Each cloud of rows lies close to a flat space through zero, with a little noise off it, and is much wider in some directions of that space than in others. After each cloud: how many dimensions does that space have?

[[ 13  76  -7  71  12  19  27   4 -22  30 -28 -16  24  48  17  30   5]
 [  3 -19   2 -10  -8  -6  -7  15 -12  -3  10  -3   7 -11 -17   4  21]
 [ -9 -29   5  13 -19  32  -3  -7 -12 -11 -24  25   4  11  19  14   4]
 [ 13  -4  -1  14  -9   3   6 -10  13 -10  -3  20  -6  -6   5  -2 -12]
 [ 46  50  -2  61   7  -7  23 -26  22  -2   4  20 -13  -6  19  -2 -44]
 [ 23  30   0  11  -8  -8   8  20 -10  -5  16 -18   7  -8 -18  12  19]
 [ 15  16   7   9 -18  17   5  -5 -10  -8 -14 -10   1  17  12  20   5]
 [  0 -37   2  -7 -15  46 -25 -30 -14   0 -13  27   2  16  -6  23  16]
 [  1  21  -7   8  15 -29  10  15  12  -3  26  -7  -8 -28  -1 -16 -14]
 [-12 -27  -9 -14  -6  32 -18 -21   1   5  -8  11  -4  24   1  19  13]
 [-23   5  -4  -8  33 -32   3  28   6  10  19  -3   7 -30 -19 -33  -6]
 [  7  16  -2  10   5 -18  12   7   3   5   5 -12   1   1   3  -3  -4]
 [ -9  -2 -11  -5  16  14 -18 -22   3  10  24   8 -16  -9   1   3 -17]
 [  8   1   1   4  -6 -15  10   0  22 -17   0  11  -9 -15   6 -17 -16]
 [-21  -7  22  -1  10 -33  23  42 -12   4 -40  -5  33   4   0 -29  12]
 [ 15  -6  -1   9 -15  31  -9 -24  -3  -4  -6  15  -4  13   3  21   4]
 [-18 -57  -6 -45 -25  32 -29 -18  10 -21   5  15 -19  -2  -3   8  13]
 [  2  49  10  31  34 -54  32  46  -7  13   5 -15  21 -27  -8 -32 -12]
 [ 21  17   0   9   8 -33  11   1  -3  15  19 -23  -3  -2   2   4  -7]
 [ -2  15  -4  -3  16 -38  14  21  12   7  11 -19   0  -8  -5 -18  -3]
 [  8   0  17  -7 -10  -8   7   8 -22   4 -22 -20  15  18   3   8  12]
 [ -5  23 -17  12  12  19  -5   1  -4  18   6  -5   8  19 -19  17  20]
 [-11  21 -24   3  16  -4   3   0  20  16  12 -15  -7  18  -6   4   5]]

9

[[ 30  18   1 -39  20 -19 -14  -2   7 -52  43  -3 -21  22  27  20 -28]
 [ 20  17   3 -12   8   2 -16  -3  -3 -28  24   1  -2  -4   9  16 -28]
 [ 41  10 -23 -39  49 -72  11 -16  31 -26  17 -22   5  79  49  20  13]
 [-46 -34   3  -5   8 -20  52  -3  40  32 -34   3 -18  16  -2 -30  69]
 [ -3  20   5  33 -19  56  -3  -5  -7  -5  17  10 -13 -46  -4   2 -16]
 [-13   2  28  12 -18  26   5   1   6  24 -14  21  33 -62 -19  -2   0]
 [ -1  -5  11  -9  -1 -13  -5   2  -2  18 -10   4  28  -9 -14   3  -1]
 [ -2  14   9  12   6  10  17 -15  23  13  -1   8  26 -20   5   4  15]
 [  5   6   3   2   6  -8  10  -6  15   5  -3   3  17  -2  11   5  11]
 [ 19  11   7  10 -11   1 -15   6 -12  10 -15   3  44 -30   1   8 -10]
 [-50 -12  13  26  -4  28  40 -25  34  48 -17  17   1 -24 -18 -23  45]
 [ 28  28  10  13 -22  19 -55  -2 -47  12   8  -2  58 -28 -28  20 -62]
 [ 15   5 -12 -26  29 -36   3 -16  14 -15  25 -14 -11  60  17   7   1]
 [ 38  14 -17 -47  34 -44 -13  -9   8 -61  49 -14 -38  67  37  24 -23]
 [-23 -31  10 -33  18 -56  25 -10  26  40 -32  -4  22  39  -8 -13  37]
 [ 33  13   0 -45  26 -42 -24  -6  -7 -28  31 -10  13  40   8  24 -37]
 [ 13   3   3 -27  16 -29 -18  -4  -2  -5  13  -6  17  27   0  15 -18]
 [-34 -13  32   3 -25  50  16  29  10 -16  -6  32 -42 -81  -8 -14   5]
 [ 14   9 -45  31   6 -17 -22 -19 -31  35  -6 -35  19  75 -18  -2  -8]
 [ 29   9 -23 -10   9 -24 -19   9 -15 -26  11 -19 -14  39  12   7 -17]
 [ -6 -13   2 -33  31 -45  20 -14  29   6  -1  -4  -3  47  12  -3  25]
 [-36  -5  21  12 -15  41  32  -4  26   4  -2  24 -27 -49  -5 -18  22]
 [-66 -43  46  -4 -18  22  58  25  45  34 -51  38  -3 -89 -10 -32  62]]

6

[[   1  -17   18  -16    2   16   -1   24    0    7   14    5    1    2
   -10   -4   13]
 [  -5   21   37  -69   33   -8  -19   39    2   25    6  -30  -41  -29
    11   -9   32]
 [  38   -7  -14   56  -39  -18   -4  -42   60   11  -52  -32  -58    4
     4    3  -20]
 [ -34   -5   -4  -15   15   11    4    8  -34   -4   37   11   31   10
     3    7   -9]
 [  16  -25  -10   43  -51   -4   24  -27   12   10  -24  -41   -4   50
   -21  -12  -37]
 [  36   -5   11   18  -11  -10  -22  -12   68   22  -36  -23  -76  -25
     9    9    9]
 [ -14  -10   38  -58   16   10    2   45  -19   22   26  -24   -4    8
    -9  -15   18]
 [  22    5  -32   63  -30  -14    4  -47   28  -12  -38    2  -10    5
     5    7  -24]
 [ -81   11    9  -86   83   35   -3   61 -102  -26  107   80  102  -22
     9   12   31]
 [ -32  -14  -20   14    1   12   15   -7  -36  -14   36   20   47   25
    -1    8  -25]
 [ -14  -16  -16   22    2   11    0  -12   -1   -8   21   25   16    3
     5   17  -11]
 [  17   -9   13    4  -25  -11    5   -3   24   22  -23  -48  -39   18
    -8  -12  -10]
 [   0    4  -28   38   -8   -3    1  -29    5  -16   -8   21   11   -1
     8   11  -15]
 [  -4   -7  -17   24    2    7   -1  -16    2  -12   10   25   11   -3
     6   17   -8]
 [  20  -14    8   13   -6    4  -15   -2   45   14  -11   -6  -49  -16
     6   12    5]
 [  35  -11  -13   58  -35  -13   -7  -41   62   12  -43  -27  -58    1
     7   10  -19]
 [ -32    4   12  -45   34   12   -4   29  -38   -3   41   19   29  -11
     5    3   14]
 [  -5   12   25  -49   19   -3   -3   30  -17   11    5  -17   -2   -3
    -3  -15   18]
 [  15  -24   22  -11  -21    9   12   19    6   17   -6  -26   -9   25
   -23  -18    1]
 [ -21  -16  -32   46   -5    8    4  -32   -4  -12   22   24   20   12
     9   23  -29]
 [ -12  -34  -13   35  -17   19   10  -13    0   -3   24   11   17   25
    -6   14  -24]
 [ -31   -7   -7  -12    1   11   23   10  -58  -14   35   13   67   35
   -14  -11  -13]
 [  27  -12    6   20   -6    5  -16   -6   50    8  -19    6  -44  -24
     3   13   13]]

5

[[ 16 -38  -8  17   7  21  13  15 -24   2   4  21 -15  16 -14  14   6]
 [-11  17  14  -9 -16  -4   1  10   5   2  -2 -52  34  16  27  25  -3]
 [ -6  11   6  -5   8   5 -14   7  21  16  15   2   5 -15  14 -22 -11]
 [ -4   4  13 -69 -49   2  14  -6 -28 -17  29 -60  16 -10  10  16  23]
 [ 11  14   8   9  -2  13 -11  -5 -17  20 -12  16 -12  14   3 -16  -1]
 [ 19 -56 -16  15   9  15 -19  30 -25   7   3  48  11  -4 -28   9 -26]
 [  3  30   3  -2  19   2 -19 -20   8 -20   3 -14  28   1   6   8  16]
 [ -1 -10   3  14  -7 -16  -4  21 -11  24  -3  24  -6  23 -22  -7  -8]
 [  6 -17  -2  -9   3  -3  15   8 -11  -9 -11   1   2  -3   3  12  -9]
 [-12 -26 -14 -26  -3 -31  20   0  17 -28   8  -2  -8 -24 -20   6  -4]
 [  4 -52  20 -10 -18  -7 -13  23   2  -9  -9   3  -3   8  -2  23 -16]
 [-26  88  40  21 -43 -22  -3 -31   2  36  18  18 -43  24 -23 -54  65]
 [ -1 -21  -3  11 -11   1  16   0  -2 -12   3   4 -19  -1 -14  10  14]
 [  7  16 -17   4  46 -23   2 -12   1 -12 -13  35   5   0 -19 -13  -2]
 [-12  -4  -2  36   9  -4  -4  40  14  26  -6   2  42   2  17  15 -33]
 [ -1  22  13  -5  -8   2  -9 -21  -6 -13  32   2 -11  10 -27  -7  55]
 [-21   3  18 -16 -17 -41  -4 -25  39 -41   4 -15 -12 -10 -19   9  28]
 [-15  24   4  10 -48  14  30 -14 -11   9  10 -28 -25  -4   5  -2  31]
 [  6  29  10  43 -21  55  27  -3 -28  29   2 -10 -24  14  27  -2  33]
 [-11  23   7 -14 -52   8  10 -18 -16  -9   2 -40  13 -16  11  13  18]
 [ 24 -22  -5   9   8  47  -4 -16 -21 -30  -2 -17   4   4   8  34  18]
 [ -2  28 -12  15  22 -27 -38 -36  19  -7   1  15 -15  32 -45 -19  21]
 [ -3  30 -19   6   0  12  -6  -5 -15   4   8  22  41 -45  -1 -15  -8]]

11

[[ -13   13   14  -18  -27   22   -2   27  -23    8   12  -21  -10    4
    46   54   29]
 [  11   22  -22  -32  -33   19  -18   31  -30   -1   17   -6   -6   15
    47   53   26]
 [ -28   67  -69   16  -24  -49   24    1  -20  -40   18  -54  -11    1
    27   -4   48]
 [ -31   83  -47   40  -36 -101    6   23   24  -48   -8   -2   17  -33
   -12   16   50]
 [  -2   -7   27  -21   -6   18   22   65    5   13  -11    6   36  -18
    29   42   12]
 [ -29   55   12   58  -15  -21   19    8   31    4  -36  -65   43   21
   -67    7   16]
 [   0  -48   59   -1  -23   63  -14   -7  -15   20    5   -7  -39   50
     2   -1  -26]
 [   1   44  -32   25   21  -56   -1   -3   23  -16  -12   -6   33  -33
   -23  -15   12]
 [  47   22  -75  -32  -27   -4  -30   43  -43   -3   -4   23   30   31
    34   32  -11]
 [  56  -28  -22  -42    2   -1  -20   20   34   10   -2   75   -9  -19
     3   -4  -23]
 [ -45  -27   64   22   27   32  -19  -70   -3   34   -7  -18  -48  -59
   -40    5  -70]
 [  -6   25  -21  -10    5   19   14   -3    4   13  -14  -14   38   -4
   -51   32   -2]
 [ -23  -22   37  -25   35   27   16   25    1  -13   10   27   45  -59
   -14   13   -8]
 [   2   38  -61   42  -11  -63    8    7   17  -20  -36    4   31   -6
   -62  -31  -36]
 [  12  -39   39  -26   -2   21  -15   19    8   -8   18   47  -11   -6
    21    0   -1]
 [ -27  -40   19  -36   34    9   32   17   24  -21    2   81   32  -89
   -52    5  -34]
 [   4   -7  -19    6   15    2   15  -19   33  -13   -7   15    8   -7
   -77  -45  -31]
 [  28  -16   15   16    5    2  -21  -13    3   14    1  -17  -26   33
    28  -36   -7]
 [   5  -20   63    9  -11   36  -19    0  -20   27    4  -31  -11   57
    44   19   23]
 [ -44   31   -5   18    4  -18    3  -23  -19  -48   33  -30   -6  -13
    -4  -18   29]
 [ -22  -30   15   -4   17   -6   40   13    3   -5  -14   36   25  -28
   -18   -4  -15]
 [  10   41  -31   56  -40  -70  -21   32   19  -39  -13   -9   -5   18
   -10  -53  -13]
 [ -22   27  -14   26  -39  -46   -1   45   -5  -36    3   -8  -23  -29
    30  -14  -12]]

11
